The first 5 rows are patterns. Each new row is the sum of 2 different patterns, raised or lowered, with some noise. Before adding, each is slid sideways (what falls off one end comes back at the other) and multiplied by a number that may be negative. Names go in the order of the patterns.
In the rows, zero is written as 128.
Known rows, each followed by the names of its patterns:
[135 115 130 124 133 132 148 128 140 134 111  96 170 115 133 162 116 116
 104 136 119 148 122  80 155 107 119 138 110 125 118 122  92 102 176 126
 138 109 140] | Simo
[111 135 125 129 123 112 114 139 114  80 119 118 132 139 107 120 100 107
 123 127 128 115 103 119 135 145 135 114  95 122 136 169 126 100 159 136
 114 172 140] | Mol
[ 93 126 165 176 134 117 106 135 132  99 119 110 109 127  92 151 130 114
 115 133 160 112 126  84 119 135 123 113 132 128 111 113 139 118  80 118
 131 139 123] | Bubat
[139 132 138  98 151 130 143 136 132 113 120 108 161 120 130 125 127 112
 174 120 129 137 101 106 107 109 135 123 103  97 129 134 126 127 115 137
 132 122 101] | sala
[135 126  91 116 120 111 123  92 127 135 104 131 144 125 115 137  80 109
 120 104 126 128 128 127 147 112 110 143 138 133 101 120 129 143  86 123
 131 150 138] | beg

New rows. What belongs after each?
[124  84 107  97 111 113 115  63  96  97  98 137 118 110  89  99 118  97
 117 107  72  93 110 104  96  99 106 126 102  93 102 145  91 104  87  87
 108 114 120] | Mol sala
[141 125 140 142 192 124 129 156 154 143 144 164 166 140 147 201 178 148
 136 149 173 159 110 114 151 154 166 136 148 185 159 160 152 138 187 139
 146 153 135] | Mol Bubat
[171 136 158 148 143 123 142 153 147 186 171 133 167 145 144 146 156 100
 162 158 128 152 152 180 162 140 139 191 170 142 124 139 139 153 168 151
 151 176 142] | sala beg
[176 100 110 133 106 129 104 114  92 122 154 117 123 130 113 126  94 115
 112 141 135 161  89 139 126 105  91 176  64 132 153  99 133 121 151 130
 132 120 100] | Simo sala
[137 127 138 140 160 162 114 129 135 157 161 146 128  95 120 141 152 137
 109  94 138 143 108 139 144  84 127 119 113 131 121 138 144 147 125 158
 168 130 151] | Mol beg
[111 116 134 116 134 138 128 130 117 121 128 155 138  84 104 104 135 129
 115 119  86 117 132  90  98 126  78 107 138 127  96 123 115 108 132 113
 137 146 126] | Simo Mol
[115 106 110 119  88  75 120 143 137 101  61 115 158 201 123  88 134 135
 110 139 126  89 111 118  95 136 106  95 123 111 101 101 110  92 128 108
 109  81 103] | Mol Bubat
[103 148 100 128 124 137 133 136 136 144 133 115 128 185 128 138 121 122
 134 162 147 145 137 110 116 127 133 140 118  98 103 141 157 132 121  90
 135 152  98] | Mol sala
[168 120 162 162 187 153 136 150 144 149 155 150 150 125 175 196 152 125
 161 150 174 127 103  91 140 181 172 139 148 178 176 161 157 163 173 109
 143 163 147] | Bubat beg
[119 109  98 110 137 144 127  55 146 104 121  78  95 111 109 146 115 115
 107 108 130 107 113 151  73 102 108  93 109 156 144 108 136  90 110 143
  89 106 130] | Simo beg
[111 107 137 101  79 101 125 116 113 107  90  93 120 177 112  79 125 118
 120 145  89  54 105 113 125  93  88 117 124 110  82  98 127  89 115  99
 108  75  61] | Mol Bubat
[ 97 100 103 107  76 104  88  82  75 109 106 103  60 115 106 123 112  97
  70  90  92 152  92  85 120 104  80 164 102  91 116  78  84  82  76  96
 103  72  48] | Mol sala
[113 155 116 124 127 138 100 140 138 109 134 133 140 122 148 109 123 146
  91 146 151 113 131  93 127 148 126 137  88  89  99 148 105 117 126 120
 131 125 111] | Simo Mol
[ 85 112 122 100  69 126  99 114 110 108  94  79  92 103 123 103  84 119
  92 135 120 108  96 106  91  96 116 102  83 103 155  90  89  77 118 108
  95  52  47] | Bubat sala
[112 128 163 138 129 102 118 132 138 147 130 128 138 133 142 118 119 154
 113 108 113 149 103 156 132 123 132 132 126 131 105 112 130 134 112 126
  93 147 126] | sala beg
[133 136 126 101 124 144 166 119 117 180 140 112 148 139 145 133 100  98
 122 126 137 129 113 114 126 132 142 137 140 105 109 121 128 124 104 130
 113 153 139] | Mol Bubat
[159 171 156 129 115 144 138 126 121 109 126 126  92 153 139 110 144 144
 161 129 126  93 122 137 116 126 142 121 113 114 151 124  90 114 156 142
 123  87 126] | Bubat beg
[142 164 166 152 180 170 137 162 187 179 159 163 100 135 168 167 160 152
 122 162 202 118 135 184 131 151 152 146 166 172 127 169 178 171 186 212
 165 136 147] | Mol beg
[156 121 132 118 148 136 134 135 116 118 115 112 173 155  93 141 128  87
 179 136 154 132 118  94 119 160 112 148 119  95 147 140 139 133 155 162
  89 128 100] | Simo sala
[122  75  91 124  96  98 114 104  58  55  98  81 124  69  87 103  84  91
 108 100  93  91  62 113  93  74  80  98 121  95  82  44  73 114 120  93
  69 111 101] | Bubat beg
[ 50  94 104 117 110  80  88 149 192 114  98  75  98 126  82 121 102  86
 102  66 137 129  98  81  90 123 101 132  65  84  66  97 113  75  93  97
  44 101 107] | Mol Bubat
[138 175 204 150 144 125 150 134 119 132 128 144 175  80 181 146 102 147
 165 201 130 153  94 146 194 122 150 158 139 150 136 163 145 139 159 107
 157 134 130] | Simo Bubat
[160 153 176 108 142 140 158 104 156 159 186 135 166 146 116 136 152 100
 150 115 140 174 142 169 179 141 139 176 126 130 139 127 150 159 144 144
 172 151 124] | sala beg
[140 152 169 123 118 123 125 116 132 135 114 135 107 142 119 145  90 158
 112 109  98 126 125 140 128 139 126 139 125 166  84 125 142 109 130 141
 150 128 157] | sala beg
[153 132 131 114 165 126 130 149 132 122  93 135 126 154 140  92 149 105
 119 140 126 138 125 117 111 126 180 141 135 105 144 148 156 136 118 159
 146 141 166] | Simo Mol
[172 132 117 111 144 114 124 164 174  75 150 172 105 137 130 155 155 141
  75  90 169 114 171 131 113 173 138 156 154 165 189  60 130 130 159 112
  88 154 128] | Simo Bubat
[124 132  77 107 107 122 127 134  67 103 109 108 162 134 118 149 112 114
 162 150 100 115 116 116 121 100 102 127 130  78 107 101 141  98 104  98
  93 100 124] | Mol sala
[149  98 111 133  83 116 139 123 126 129 125 122 117 134 125 163 144 122
 109  98 141 126 157 134  98 137 111 124 148 118 114 102 111 110 131 149
 115  92 114] | Simo Mol
[153 125 183 164  96 137 137 180 123 134 127 136 149 130 133 130 141 119
 127 163 160  82 147 140 119 150 132 161 158 176 129 142 170 123 167 131
 128 145 132] | Simo Bubat
[185 140 181 175 110 183 174 178 181 188 169 186 197 157 198 196 158 174
 171 177 183 188 180 140 192 155 175 152 185 162 164 163 156 163 166 174
 174 139 186] | Simo sala
[127 127 139 124 112 151  98 115 104 107 104 137 133 121  83 118 131 124
 114 119 108 124 113  96 126 126 129 153 115 123 141 139 134 112 115 130
 123  98 112] | sala beg
[ 76 103  54  74  79  55  96 125  86  68  61  40  85  51  54  93  50  76
  97  95  72  65 102 101 100  49  88 122 105  53  73  76 123  99 115 100
  53  72  76] | Mol beg
[ 51  86 119 128 107  78 103 153 161 114  91  98 122 124  66 120 100 100
 115  83 124 113  87 124 113 146  94 113  60 133 116 107 104 100 101  83
  87 130 103] | Bubat sala
[ 96  83  98  97 152 100  95  88  75  88 110  87  93 117  86  69 131 114
  89 105  87 109 102  88  68 117  96  79  73 113 104 123  98 100  70  83
  83 131  93] | Mol sala
[128 112 136 103 108 144 119 131 101 116 182 141 132 129 178 145 131 126
 120 155 145 171 151 148 137 119 114 185 130 130 146 118 135 138 141 119
 117 128 117] | Simo Mol
[156 146 126 170 187 148 139 160 158 153 134 157 153 144 139 153 154 179
 109 155 173 184 154 162 148 176 130 142 145 143 143 167  89 176 154 136
 169 178 199] | Bubat sala
[116  91 205 127 137 178 115 116 100 135 102 159 134  67 144 100 136 144
 109 113 148 125  89  82 165 120 138 137 148 144 126 132 150 135 125 166
 124 127 136] | Simo beg
[128 132 160 122 109 151 139 129 135 127 131 145 139 104 138 135 160 113
 147 127 170 141 135 108 123 114 161 150 142 138 143 122 192 131 127 157
 107 104 120] | sala beg
[187 159 138 156 152 161 178 117 200 211 156 163 164 179 167 171 149 176
 176 158 150 178 189 155 143 160 148 134 187 172 166 117 131 189 170 201
 179 111 132] | Mol Bubat
[114  73  98 107  73  83  91  99  68  79 132 104 115  81  98 114  91 108
  81 118 108 126 108 112  99  82  61 157  86 106 129  89  84 106 101  93
 127  79  47] | Simo sala
[105  89 127 129 110 132 106 110 128 117 120 109 117 115 121  96  98 116
 122 102 143 106 127 107 108 105 114 108 134  98 117 123 128 112 146  92
 118 138 126] | Mol sala
[140 109  80 141 194  86 124 106  83 129 144 109 141 133 120 130 157 112
  97 169 142 152 123  89 152 178 204 156 125 112 139 149 133 129 110  98
 124 114 189] | Mol Bubat
[110 116 161 127 135 104 121 148 135 125 117 147 125 135 123 148 106 142
 143 145 120 109 120 188 162 140 125 119 130 177 111 129 132 103 119  96
 139 144 122] | Bubat sala
[ 98 136 137 133 109 110 133 141 113 151 113 136 123 136 116 136 147 131
 128 138 155 160 151 116 121 151 156 134 107 135 160 138  98 121 162 137
 143 129 126] | sala beg
[167 134 111 120 120 124 163 137 100 190 148 125 179 136 117 135 130 116
 132 128 105 127 113 112 129 122 121 169 117 123  87 104 118 126 153 126
 116 133 138] | Mol beg
[ 99 118 165 138  76 144 118 131 123 109  92 125  88 106 105 115 119 133
  86 153  84  98 123  96  95  87  79 117 119 110  97 105  97 111 121 146
 126  97 142] | Mol sala
[164 165 145 154 121 128 185 149 144 121 154 133 211 141 141 154 131 125
 130 140 161 131 132 144 151 150 135 144 155 151 127 109 118 162 162 149
 115 184 151] | Bubat sala
[ 95  98 115 124  98 124 124 129 145 126 108  85 112 109 163 127  80 135
 117 121 162 124  92 152 119 115  94  96  97 127 129  87 114 121 126 148
 101 104 108] | Mol beg
[112 138 157 200 123 134 120 136 139 142 146 152 103 150 120 157 143 150
  91 154 161 126 168 138 159 164 133 140 169 174 129 127 151 140 128 128
 139 156 167] | Bubat sala
[130 127 155 150 179 124 149 133 120 144 113 154 152 149 144  78 156 126
 143 103 159 145 124 110 114 115 113 160 129 132 160 160 122 138 115 118
 138 125 152] | Simo beg
[116 144 108 139 126 110 132 181 137 150  97 122 143 133 154 157  92 129
 124 129 169 151 132 121 112 142 178 152 117  81 128 153 101 110 133  85
 133 131 117] | Mol sala
[ 89 165 162 151 114 104 146 133 106 120 112  99 130  91 146 148 144  85
 144 155  90 136 100 141 130 133 101 140 170  91 134 145 117 104 123 142
 144 155 121] | Simo Bubat
[149 151 127 116 157 156 138 138 148 152 121 139 131 170 154 136 120 200
 193 170 149 139 143 150 118 175 133 139 148 125 155 197 135 143 163 151
 123 131 102] | Bubat sala
[104 148 114 107 120 142 117 132 106 136 106 125 151 132  83 115 118 137
 135 106  95 126 123 137 131 139 141 120 134 130 129 137  95 119 145 120
 111  88 151] | Bubat sala
[120 100 148 126 127 110 127 118 132 113 147  89 124 127 156 109 143 141
 131 125 138 119  93 117 130 123  98  89 113 138 109  86 110 124 133 133
  86 129 106] | Mol sala
[102 142 142 128 123 111 128 142 167 141 131 110 116 118 203 122 114 186
 130 115 154 149 114 158 128  98 151 103 117 152 112  95 121 120 110 127
 152 125 118] | Simo Mol
[140 149 172 123 149 147 138 128 155 165 124 162 122 179 157 130 123 132
 136 126 160 189 152 166 140 186 155 131 168 140 138 152 171 140 196 168
 141 148 173] | Simo beg
[156  79 104 111 139  99 147 139 122 138 112 113  99 113  91 123 139 126
  75 122 134  97 121 113 168 115 120  82 110 144  97 160 130 116 139 116
 153 118 138] | Simo beg
[145 143 197 185 149 143 146 171 158 119 124 153 155 166 137 150 185 158
 155 149 140 185 145 148 151 128 144 136 133 140 195 124 129 160 154 143
 146 163 169] | Mol Bubat
